The rows are grouped in 4 different ways at once. Each group adds its own fixed numbers to the row, and there is some noise. The rows also spread widely along 12 directions, which tell nothing about the answers.
Some rows, each with its group in each grouping after it:
[  6 -15  -5   3  -6  -7   1   3   2  -3   0   3  -4   2   4  -5  -9   5
 -10 -18   0  -5   9   5   9  -4  12 -10 -13  -4   3  14  -4  -5   6   1
  13] -> k6 (2) k794 tena
[  7  -4 -17   8   8  20  -5  -5   2 -14   0  -2  -8 -11  10   4  -6   2
 -10 -12   0 -10   0  21  -3   0  11   8 -18   9   5  -4  -3   4   7  -6
  -5] -> k126 (1) k475 Zoz
[ -1 -12 -10   6   5   5   2  -5  -5  -5  -3  24  -3 -10   5  -4 -10  -6
  11 -17  -8  -7   4  20  -9  -2 -13  11  -5  20  -6  -3   5  -9   9   3
  -9] -> k260 (1) k794 Sorof
[  3  -1 -10  -2  -5 -13   0   1   2  -6   3   5 -10   1   3 -10  -8   2
  -2 -17  -8  -3  12   7  -7   0   1   5 -21   5  -7   5 -12 -11   3  -2
  -5] -> k6 (2) k917 Sorof
[  5   9  -2   3   2  -2  -7 -10   0 -20   2  -9 -13  -2  -5  10  -8   6
   7  -5  -4   6  -1   2 -11   1   0  12 -15   8  -6  -1   5  -2   3  -3
 -10] -> k260 (3) k31 Bunik
[ -5 -21 -12  11  -1  -1 -10 -12 -14  -3   1  -8  13 -27  11   0  -7  10
   2   8  13 -13  -4  16  -4 -17   6 -21  -3  25   5   1 -10  18   3   2
  -5] -> k133 (3) k917 zur
[ -1  -9 -14  13  12  10  -5 -15  -2  -9  -1  -4  11 -15  12   9   2   9
 -17  -5   9  -6  -9   5   5  -2  20  -4   5  -1  15  13  -3  13  -3  -1
   5] -> k133 (0) k717 Zoz
[  8 -17  -7  11  -7   1  -3  -1  -3  -1  -4  -3   1   2   2  -3 -19  -2
   1   0  -2  -3   1  11  12  -2   1 -11  -9   3  11  12   8   0   9  -1
   8] -> k126 (0) k31 zur
[  4 -22   1   9   1   1  10 -10  -1  -5  -9   8  -8  -4   3   5 -13  -1
 -17 -19   8   0  -2   7   6  -2  -2  -1  -8   0   9  22  14 -16   3   6
   7] -> k260 (3) k475 Bunik
[  2 -11 -13  -8  -4   8 -22  -1  -2  17   0   5   2 -11  13  -9 -15  22
 -17  -1  -9  -2   9  -6  -9  -8  -8  -8  -2   8   0   9  10  10  14   6
   0] -> k126 (1) k717 tena
[ 20  -4 -13 -13  -4  15 -30  -7   3  -1  -2 -20 -14  -1   7   6  -9  24
 -10   3  -5  -6   4  -3   1  -7   6 -18 -12  -4   3   8  12  23  14   1
  12] -> k260 (0) k717 zur
[ 10  -4 -11 -12  -5 -10 -20  -8  -7   8   6  -7 -11  -1   5 -14 -10  15
 -16   2  -6   3   9 -11 -11  -1  -9  -6 -10   3  -2  19   7   5  -5   8
 -11] -> k6 (3) k917 Bunik
[-13   9   3  10  -4 -21  -7  -3   0  -9   5  -3  19  -6  -3  15   2  11
  21   1  -3  10   2 -15   6 -15  15  -5  11  12  -9   9 -10  11   4  -2
   8] -> k126 (3) k794 Sorof
[  5  -9  12  -2 -19 -20 -10   8  -4 -16   7  -9   0   0 -11 -11 -17  19
  18   8 -16   4   8 -12  -5  -5   6   4  -4  13  -4  15  15   1   0  -1
  -1] -> k133 (3) k475 Zoz
[-16  -2  -5  -2   2 -25  -7  -6 -11  -9  12   4  13 -23   1  -4   2  17
  12  -5  -3  -2   5  -9 -16 -11  10   1   5  25 -16   7 -19  12 -10   2
 -16] -> k6 (3) k794 tena
[  1  -8 -17   3  -3   4 -10  -4  -2   6  -3   6  -3 -13  13   0 -15  10
  -7 -12  -3  -1   9  12  -2 -10  -7  -8 -16   5   1   5  -2  -1  17   6
   4] -> k6 (2) k31 Bunik
[-29   3  14  20  -2 -15  26 -13  -6  -8   0  11  21 -10  -2  10  10  -7
  -8 -17  19  10 -12 -18  -4 -12  12  -3  14  16  -8   3 -12 -19   2   0
   5] -> k6 (2) k31 Bunik
[  2   4  -2   5   0   1  -3  -6   0 -15   4 -12   4   5  -4   3   3   1
   1   1   2  -3  -4  -8   5  -2  23  -4   0   5   0   0  -7   7   2 -11
   2] -> k126 (0) k917 Bunik
[  2   2  -2   9  -8 -23   7   2   5   0   2  13   0  19  -4  -1 -11  -8
   5 -18 -10  12   7  -5  10   8  -8   7  -2  -6   6  23   7 -21   1   7
   8] -> k133 (2) k794 zur
[ 17 -18 -11   6  -4  13 -33   3  -3  -5  -1 -13   5 -13  10  -7 -31  30
   2  15 -12   4   5   6  -2  -7  -2  -1  -6  -1  12  16  28  17  14   0
   0] -> k133 (3) k917 Bunik
[ -1  -1 -14   5  11  -4   5 -21   0 -15  -1  -9 -19 -16  11  19   2  -5
 -12 -25  13  -2  -3  23 -12   3  -4   3 -25  13   4   4  -7 -10  -8   9
 -16] -> k133 (3) k794 Bunik
[  1  -6 -15   3   8  11  -2  -8  -1   7  -9  30  -1   2   5  19  11 -11
  20 -23  -5  -9   2  15  17 -10  -2 -10  14  13  -4  -4  -4   8  21   9
  20] -> k260 (1) k794 zur
[ 21   1 -10 -16   0  22 -27  -2   6 -17   1 -19 -22  -9   3   4  -7  24
  -5  -9 -12 -11   3   5 -15   0   9   2 -17   2  -1  -6  13  16  12  -3
  -1] -> k133 (0) k31 tena
[  9  -8   4 -19 -18 -12 -16   3  -2  -3   2  -7 -15   1  -4   2  -7  18
  17  -7 -13  -3  12  -9  -6 -12  -1 -15 -12  16 -16   6   9   8  10   6
   7] -> k260 (1) k794 zur
[ -4  -7 -10   7   6   1   6  -7  -5  -5  -4  22  -4  -7   3  -4   0 -11
   6 -18  -1  -6   3  17 -10  -2  -9   9  -4  22  -9  -8  -4 -12   9   1
 -12] -> k6 (3) k917 Bunik
[ -4 -18  -5   6   3   6 -12  -8  -7  -7  -3   3  10 -24   9   6  -4  14
   6  -4   2  -8  -2   8  -2 -14   7  -8   9  18   1   5   4  15   7   5
   4] -> k133 (3) k794 Sorof
[ -5  -5 -11   5   4  -5  -7 -15  -5  12  -7  18   1  -5   4  16  -4  -2
  12  -8  -3   6   3   7   0 -10 -19 -10   8  17  -2   7   7   3  14  13
   5] -> k260 (3) k794 tena
[  3  -2  18  10  -9  -4  -1   0  -6 -18   1  -3   1   8 -12  -9 -11   1
   6   8  -4  13  -4 -11  -9   4   0  11   4  12  -3   6  25 -10   2  -6
  -7] -> k6 (3) k794 Zoz
[ -5  12 -25  21   9   0  -9 -13  -1   7   6  -3  22  -6  12  10  -7   7
 -13   5   6   5  -1   2  12 -11  12 -12  -5  -9   9   8 -21  11  12  -7
  10] -> k260 (0) k475 tena
[ 14 -10   4  -5  -3  12  -6  -9  -6 -10  -2  -3 -20  12  -6  -3   3 -14
   7  -2  -2  -6  -6   8  -1   7  -3  -3   1  18   1  -4  16   1   1   3
  -5] -> k133 (1) k794 Bunik
[  7 -16 -12  -2   5 -17 -13 -19  -5  -4   3 -14   0  -7   3   6  -5  12
  -6   2   3   3  -2  -5   8   3   8 -11   7   3  15  40   5  21 -24  10
  -6] -> k126 (3) k917 zur
[  7 -10  -3   1   1   6 -13  -8  -6 -20   2 -11  -4  -9  -1   4 -11  11
  12   5  -3   0  -4   5  -3  -1   9   2  -2  15   1   8  11  14  -2  -4
  -8] -> k260 (1) k475 Bunik
[  5  -2   2  23  -1   9   1  -5   1  -4  -8   6   7  14  -5   9  -9 -15
   7   1   4  13  -8   6  14   2  -5  -1   7   4  11   4  20  -9  16  -1
  11] -> k126 (3) k794 zur
[ -1 -15  19  -9 -15 -10  -6   5   4 -15  -3  -6  -4 -11   0   2 -10  30
   0 -13  -8   9   4 -22 -10 -10   9  -4   1   7  -8  22  23  -3   2   3
  10] -> k6 (1) k717 Sorof
[ 12 -28  16 -12 -16  -3   0  11   3 -28  -5 -10 -22  -8  -6  -3 -12  21
   5 -22  -5 -11   7   1 -11  -9  14  -1 -20  11  -9   9  20  -8   7  -2
   5] -> k6 (3) k917 zur

New rows, each followed by its group in each grouping:
[  9  -9 -11   6   8   6  -9 -10   0  -6  -6   1  -3   0   5  15   0   2
   6  -9  -5   2  -3   7  16   1   8  -8   9  -1  12  20  12  13   3   5
  14] -> k6 (0) k794 Zoz
[ -5   9  -3   5  -8 -25   2  -3   4  -2   0   9  -3   5  -2   8 -14   1
  13 -16 -12  17   8  -5  -5   4 -15  10  -8   7  -2  16   8 -16   4   7
  -4] -> k126 (2) k31 zur
[ 12 -12  15  -6  -3   0  -6   0  -1 -35   2 -18  -7   1 -13   2   1  13
  16  -1  -5  -4  -7  -8   0   3  29  -1   8   9  -1  11  15  14  -8  -8
   2] -> k6 (0) k794 tena
[  8  -9  -8  -4  -5 -15 -17   5  -2  -6   3   5   1  -2  -1  -5 -11  21
  16  -3 -15   4  12  -7   2  -5   2   0   3   3  -2  22  10  10   2   5
   3] -> k6 (3) k917 zur
[-11   2   2   9   1 -10  -8   0   0 -16   5   0  19 -19   0  10  -2  25
  10  -7  -3   5   1 -18  -1 -15  22   6  11   4  -5  11  -2   9   4  -1
   7] -> k133 (3) k31 Bunik
[  5 -13   1  -2   2  -4  -4  -1  -2 -17  -2  14  -5  -5  -7   1  -9  10
  18 -13 -18  -1   3  -3  -6   4   0  17   9  12  -4  16  23   0  -1   3
  -4] -> k260 (0) k794 Zoz
[ 11   9  -2  10  -1  15 -16  -5   8   2  -5  -5   3  15   2   5  -8   3
 -14   6  -1  13  -3 -10  10   0   2   0   5 -10   9   7  18   2  17  -3
  14] -> k126 (3) k717 Sorof
[ -1  -9 -12  14   3   5  -7   5   8  -4  -1   4  13 -15  16   2 -14  24
 -17 -15  -3   2   5  -1   8 -10  17   0  -5 -14  11  19   1   1  11  -1
  18] -> k133 (1) k717 Sorof
[  6   5  -4  -7  -2  -6 -20 -11   2   1   0  -8 -10   0   1   9  -4  13
   0   0  -8  11   2  -8 -10   0 -12  -3  -1   7   1  11  16   6   5   9
  -2] -> k133 (3) k717 tena
[  7   6  14  13  -9   0  -7   2   3 -20  -1 -11   7  11 -11   3 -15  10
   9   8  -9  18  -8 -19   3   2   9   9   6  -6   6  12  29  -5   8  -7
   8] -> k133 (0) k31 Bunik
[ -9   6  -4  15   2  -8  -1 -15   1  -3   1 -10  16  -4   6  21   3  10
 -14  -6  17   9  -7 -13  13 -13  19 -17   4  -8   7  18 -11   7   3   0
  19] -> k260 (2) k794 zur
[ -8  -4   9  24  -4 -16   9  -8  -4  -9  -2  -3  15   2  -5   9  -9  -5
   7   3  10  15  -6  -2  11  -8   7 -12   3   5   6  13   0  -7   5  -3
  12] -> k6 (3) k31 tena
[ 14  -4  -9   4   6   8  -7  -8   0   0  -4  13  -6  14  -2   0  -7 -10
   7  -7 -13   5  -2   7   5  14 -12   8  11   2  12  13  25  -3   4   6
   1] -> k133 (0) k794 tena
[ -4  -8 -11  -2   9  -8  -8  -2   1 -12   5   9   6 -22   8   3   1  24
  -6 -24  -5  -8   7  -6  -8  -6  18  10   4   4  -3  15  -6   7  -5   5
  -2] -> k133 (3) k794 tena
[  0 -11  -8  11   7   2 -16  -3  -6 -20   6 -10  20 -24   6  -5 -14  30
   1   9  -3   1  -5  -5  -4  -4  24   3   9   2   7  18   5  22  -4  -7
  -5] -> k6 (0) k31 tena
[-11   3  12   9  -7  -8   7  -1   2 -20   2  -8   8  -7  -2  10   6   6
   4  -9   7   1  -4  -9  -3 -11  22  -4  -2  12  -7  -4 -10  -3   6  -7
   9] -> k133 (1) k717 Sorof
[ 12   3   3  -3  -7  -9  -8   6   1 -35  13 -21 -13   1 -11 -13  -6  13
   4  -1  -8  -8   6  -6 -14   5  22  17 -22   6  -8  -2  -4  -2  -9 -13
 -17] -> k133 (3) k917 Bunik
[ -4   0  -8  16   5 -16  -9  -6  -3 -12   9 -11  18 -11   6   5  -7  16
  -4   3   5   7   0  -8   9  -5  22  -2   1  -6  10  23  -9  10 -10   0
   1] -> k133 (3) k794 Bunik
[  8 -11 -13  12   9   0  -4 -11  -7  -2  -1  13   3   3   2  -2  -4  -7
   4  -5  -2   1  -3   9   9   8  -5   5  13   4  14  19  10   3  -6   9
  -3] -> k133 (3) k794 zur
[ -6  -1   0  15  -4   4   0  -6   0   7  -6  11   7  -3   3   4 -14   3
 -10  -8   4  10   2   2  -7 -13 -15  -4  -8   7  -4  -3  12 -18  29   1
  10] -> k260 (3) k794 tena
[  4  -4   1   2 -11 -14   5  -9  -2  -8   3 -17 -12  11  -2   1   2 -14
   1  -2   6 -10   0  11  10  -2  12 -22 -20   9   3   1 -19  -2  -3  -2
   7] -> k133 (0) k717 Sorof
[-12  -8 -10  12  11   7   1 -15 -12   0  -2  24  19 -11   1  -4   2  -5
   6  -2   1  -6  -8   0  -6  -5  -2   5  22  21  -5  -3  -1   2   5  -1
 -10] -> k260 (0) k917 Bunik
[  9  -6   8 -11 -14 -14 -12   3  -2 -15   1  -6 -12   3  -9   5  -3   9
  28  -6 -14  -2   7  -4  -3  -6   3  -5  -3  19 -10   4  10   7   5   6
   3] -> k133 (3) k794 zur
[  6  -1  -8  -2  -1   2  -8 -14  -1  -7   3 -18 -18  -8   8  -1  -7   4
 -23  -5   8  -5   0  11 -16   1  -5  -4 -26   9   2   1  -4  -2  -3   2
 -12] -> k133 (3) k717 Sorof
[  5 -29  -7  -9   2  -3  -5   0  -5 -17   2   3 -10 -21   4  -5  -2  14
   1 -20  -5 -25   9  11  -2  -6  21   2  -8  18  -4  11  -7  11  -7   3
  -4] -> k126 (3) k794 Zoz
[ 11  -2  -3   2 -13 -17  -8  -3  -1 -16   2 -17 -11   8  -7   8 -12  -2
  27   2 -10   4   3  13   7   2   0  -8 -15  11   5   7   3   5   1   3
   1] -> k133 (2) k31 zur
[ -2   1  -2  18   6   4  -1  -7  -2  -3  -5  16  10   7  -1  10   2 -11
  10  -4   1  12  -6  -1  13  -3   1   1  18   6   3   6   9  -3  11   3
  10] -> k6 (3) k794 Bunik
[  5 -22  -7  12  -2  11  -2  -8  -8  -1 -12  11  -6  -6   3   4 -15  -9
  16  -2   1  -6   1  29   0 -10 -16  -8 -10  23   0  -8  10  -5  23   2
   0] -> k260 (3) k917 Bunik
[  4 -10  17 -14 -16 -14  -8   3   5  -3   0  -5  -8   4  -5   3 -11  24
  -7 -11 -12  14   6 -34  -1  -5   4  -3   4   0  -4  33  29  -5  -1   7
  11] -> k126 (1) k475 Bunik
[ -8  30 -10  12   6   8  -7  -6   5   1   4  13   9   6   4  13  13  -3
  -1 -12  -4  10   0 -11  -2  -4   3  10   8   2  -7 -12  -6  -1  19  -2
   9] -> k133 (1) k794 Zoz
[  6  10 -22  12   4   6  -6  -7   7  -4  -4   3  -4   1   7  15 -10   2
   1 -13  -1   6   4  17   1  -1  -7   3 -17  -3   5   0   0  -4  18  -2
   4] -> k260 (2) k917 zur
[  1  -5   5   6  -2  -2   4  -4   8 -17  -4  -7  -6  -9   3  11 -11  20
 -19 -23   0   6  -1  -9  -7  -1   9   7 -10  -8   7  21  19 -13   3   1
  10] -> k133 (0) k31 Zoz
[ -3 -16  -7  27   1 -13  10 -13  -8   5  -1   3  16   5   3   1 -17 -12
  -6   6  10   6  -4   8  26  -3   5 -17  -2  -4  20  28  -3  -7  -3   0
  11] -> k260 (0) k475 Bunik
[  9   4  -5  -5  -6 -12 -21  -6  -5 -17   7 -21  -5  -3  -5  -3 -16  18
  19  15 -15   4   4  -3 -15  -1  -1   3 -12  13  -6   8   7  14  -4  -6
 -15] -> k260 (0) k917 Sorof
[  6   7  11  11   4  16   8  -4   9 -25  -6   4  -7  13  -9  16   4  -6
   0 -19   3   7 -11  -5   1   5  12  14   4  -2  -2  -3  21 -13  12  -8
  10] -> k260 (1) k794 zur
[ -4   9   5   4  -9   3  -7   0  -5 -14   5  -3   3  -5  -7  -8   0   5
   9   4  -4  -5   1  -5 -20 -10   4   9  -5  23 -16 -22  -2  -2  16  -9
  -9] -> k133 (3) k917 Zoz
[ 15  -4  -7   9   2   3 -13 -14   2  -9  -8 -10 -12   5   2  11 -12  -3
   5   5  -3  11  -5  15   4   8 -13   0  -4   4  15  14  21   3   1   5
  -3] -> k133 (3) k717 Sorof
[-10   5 -14  25   9  -7   6 -15  -2 -10  -2   5  11  -7   6  17  -1 -12
  16  -3   2   5  -7  21   5   0  -1   1  -1  14  11   1 -10  -1   4  -1
  -3] -> k133 (0) k717 Zoz
[ -4   3 -18  -1   0  -1 -22  -4  -1  -1   7 -11   6 -20  14   9  -2  23
   1  -1  -3  -5   7   2  -4 -16  12 -14 -12  11  -4  -3 -18  21  11   1
   3] -> k133 (1) k717 Bunik
[-16  -2  -2  18  -3  -8   5  -1  -8  -7   2  17  19 -12  -1  -6  -6  -4
  25   1  -7  -2  -2   8 -12  -8  -5   5   6  30  -9 -15  -6  -6  14  -5
 -10] -> k133 (0) k717 tena
[ 15 -14   6 -14  -2   0  -6   0   5 -27  -1  -6 -22  -5  -7   5  -7  23
  -5 -23  -7  -8   5  -8  -7   0  15  10 -11  -2  -5  17  16   1  -4   1
   4] -> k260 (3) k31 zur
[ -5   2 -10  15   7 -26  -4  -1   1 -10   9   2  22  -4   4   6  -1  15
   3  -7   0   9   5 -13  19  -5  25  -2   8 -12   7  32 -14   9 -11   2
  11] -> k6 (3) k794 zur
[-14  -2   1   2 -10 -20  -7   9  -4  -7  14   3  20 -20   3 -10  -7  31
  -2  -9 -10  -2  10 -27  -9 -17  22   4   2   5 -11  13 -11   4   1  -2
   5] -> k133 (1) k31 Zoz
[ -1 -16   6   4  -8 -12 -13   3  -7  -7   0   2  16 -11  -1  -1 -11  23
  12   3  -5   8   2 -15   2 -14   9  -9  15   9  -2  22  16  11   6   4
  10] -> k6 (3) k794 zur
[ -4 -17  13  13 -10   2  13  -4  -5 -12  -8   3  -3  -8  -3  -1 -14  -4
  -1 -11   7   3  -5  11 -13  -3  -8  -2 -11  21  -1  -3  16 -21  14  -2
  -2] -> k6 (2) k31 tena
[ 13 -18 -13  16   7  10 -10  -1  -5 -23   4 -14   9 -11   5  -6 -15  16
 -10   5   9 -13  -1  12  12  -3  31  -1 -10  -9  14  13  -5  16  -2 -10
   4] -> k260 (3) k794 zur
[-13  11   6  17   5   0   0  -8   2 -11  -2   6  16 -12   2  11  -9  15
 -10  -8   5  20  -6 -20 -15  -8  -2  16   6   2  -6   8  17 -14  11  -1
  -1] -> k260 (3) k794 Bunik
[  7 -36 -13  10  -4   8   1   5 -11  -6   0  10   3 -13   5 -19 -20   2
   2  -4  -4 -27   8  27  10  -9  15  -8 -16  11   5   4  -9   2   9  -6
   5] -> k260 (0) k475 Zoz
[  8 -32  -3  -1  -7   1  -5   7  -9 -13   0   8   7  -3  -5 -17  -7   0
  23   2 -11 -24   3  11  17  -3  24  -2  12  19   1   7  -5  16  -1  -5
   4] -> k126 (2) k475 Sorof
[ -5   0 -12  18  12  -3  -1 -17  -3 -15  -3   5   3 -15   4  12 -13   2
   7  -5   1  11  -5  13 -12   3 -10  16  -5  13   4  10  10  -6  -1   0
 -19] -> k260 (3) k917 Bunik
[ 11  -2 -13  -6   6  11 -13 -16   0  -7  -3  -2 -19  -7   5  11  -3   4
  -2 -14  -9  -4  -1  11  -9   5  -6   3  -6   8   6   7  15   8   2   9
  -4] -> k133 (0) k31 Zoz
[ -3   2   0   4  -8 -31  -4  -4  -9  -2  11   0   6   9  -9  -5   1  -6
  18   6  -7   3   6  -9   7  -2   4  -4   4  14  -3  13 -13   4 -10   5
  -3] -> k133 (3) k794 Zoz
[ -7 -26   2  10  -9 -13   6  -4  -8 -10  -3  -5   5 -16   2   2  -8   1
  16  -3   4 -12   0  19   2 -13   9 -23  -8  25   3   1  -9   2   6   0
   5] -> k133 (0) k717 tena
[ -9 -15   0  20  10   0   9   2  -6 -19   2  26  23 -15  -3 -11 -10   9
   0 -12  -2  -3  -1  -9   0  -2  18  26  16   3  -1  12   5  -8  -1  -6
  -4] -> k260 (3) k31 Bunik
[ -3  -5 -14  12   0 -14  -8  -9  -4  14  -2  12  12   0   3   7  -8  -1
  13   1  -3   4   7   6  13 -14  -6 -16   2   7   1   9  -8   6  15   4
  12] -> k260 (3) k917 tena
[  2  -3   7   0  -5   0   4 -14  -3  -7  -8   2 -24  -1  -4  11  -3 -11
   4 -15   1   5  -3  11 -15  -2 -19  -2 -12  24  -7  -3  16 -15   9   8
  -5] -> k6 (3) k31 Zoz
[  6  -8   1  -5  -9  -7  -3 -11  -2   3  -3  -4 -19   3   0   6  -5  -3
  -6 -13   0   1   4   5  -3  -4 -13 -12 -15  12   0   9   8 -10   5  11
   2] -> k133 (3) k475 Bunik
[  9  -3   5   9  -8 -10  -4   6   3  -2   2   4   7  20  -9 -11 -11   3
  -2   0  -9   8   5 -16  12   2   7   4   6 -11   7  18  14  -8   5  -4
  13] -> k133 (3) k917 tena
[  2  12 -17   2  -3  -6  -5  -9  -1  13   7  -1  -8  11   6  -4  -6 -12
 -13  -3  -1   5   8   3   1   2 -11  -6 -20   5  -1   1 -13  -8   4   2
  -7] -> k126 (1) k475 Bunik
[  6  -2  -9  12   6  23  -9 -12   0   2  -9   4   0  -1   8   8  -1  -2
 -13  -4   9   4  -6   6   5  -6  -1  -6   3   0   6   0  12   1  18   0
   9] -> k6 (3) k917 Bunik
[ 13  10  -9   3  -5  -2  -8 -13  -3   2  -1  -4 -19  22  -5   3  -4 -21
  11   5  -6   9   0  11   5  10 -17  -6 -10   9   3  -2   4  -3   7   4
  -4] -> k6 (2) k31 Bunik
[  7   4  -2   8   8   4  -1  -7   1 -23   4   1   2   7  -7  -6   0   2
  -5  -6  -5   3  -9 -11  -8  16  10  25  12  -3   7  13  16  -4 -12  -6
 -13] -> k133 (0) k917 zur
[ 10  10 -10   8   7  13  -3 -15   6  -7  -5  -6 -15  15   1  13   4 -20
  -5  -5   4   4  -7  14   8   9  -1  -2  -7   3   8  -4   1   0   6  -4
   1] -> k126 (1) k717 Sorof
[ -3 -14 -11  18   6   0   4 -17  -8 -12  -5  -4   1 -13   6  14   0 -13
  10  -6  14  -8  -6  31   5  -8   3 -14 -10  22   9  -3 -11   2   2   1
  -3] -> k133 (3) k917 Bunik
[ -2  -3   5  15  -4 -14   7   3   3 -12  -2   5   6   5  -3   2  -3  -2
   8  -8  -1   7   2  -1  12  -5  13  -2  -1   0   0  10  -4  -8   5  -4
  13] -> k6 (3) k717 Sorof
[  3  -8  -7   4  -4  -4  -8 -15  -7   6   4 -11  -2  -2   8  -1  -9   2
 -17   4   5   5  -2  -1   4  -2  -2 -15  -6   5  11  19   4   3  -7   7
  -2] -> k133 (1) k475 Bunik
[ -1 -12  -5  14   4  17   1 -10   0   3  -9  10   5  -8   9   1  -9   5
 -30 -14  12  -3  -2   2  -1 -11   1   0  -4  -5   5   7   9 -11  15  -2
  11] -> k260 (3) k917 Sorof
[ -1  12  -5   7  -3   5  -8 -18   0   3  -3 -18  -9   1   7  23   0  -8
  -6   2  10  10  -5  10  -1  -8  -7 -21 -15  15   2  -6   0   4  14   3
   5] -> k126 (1) k794 Zoz
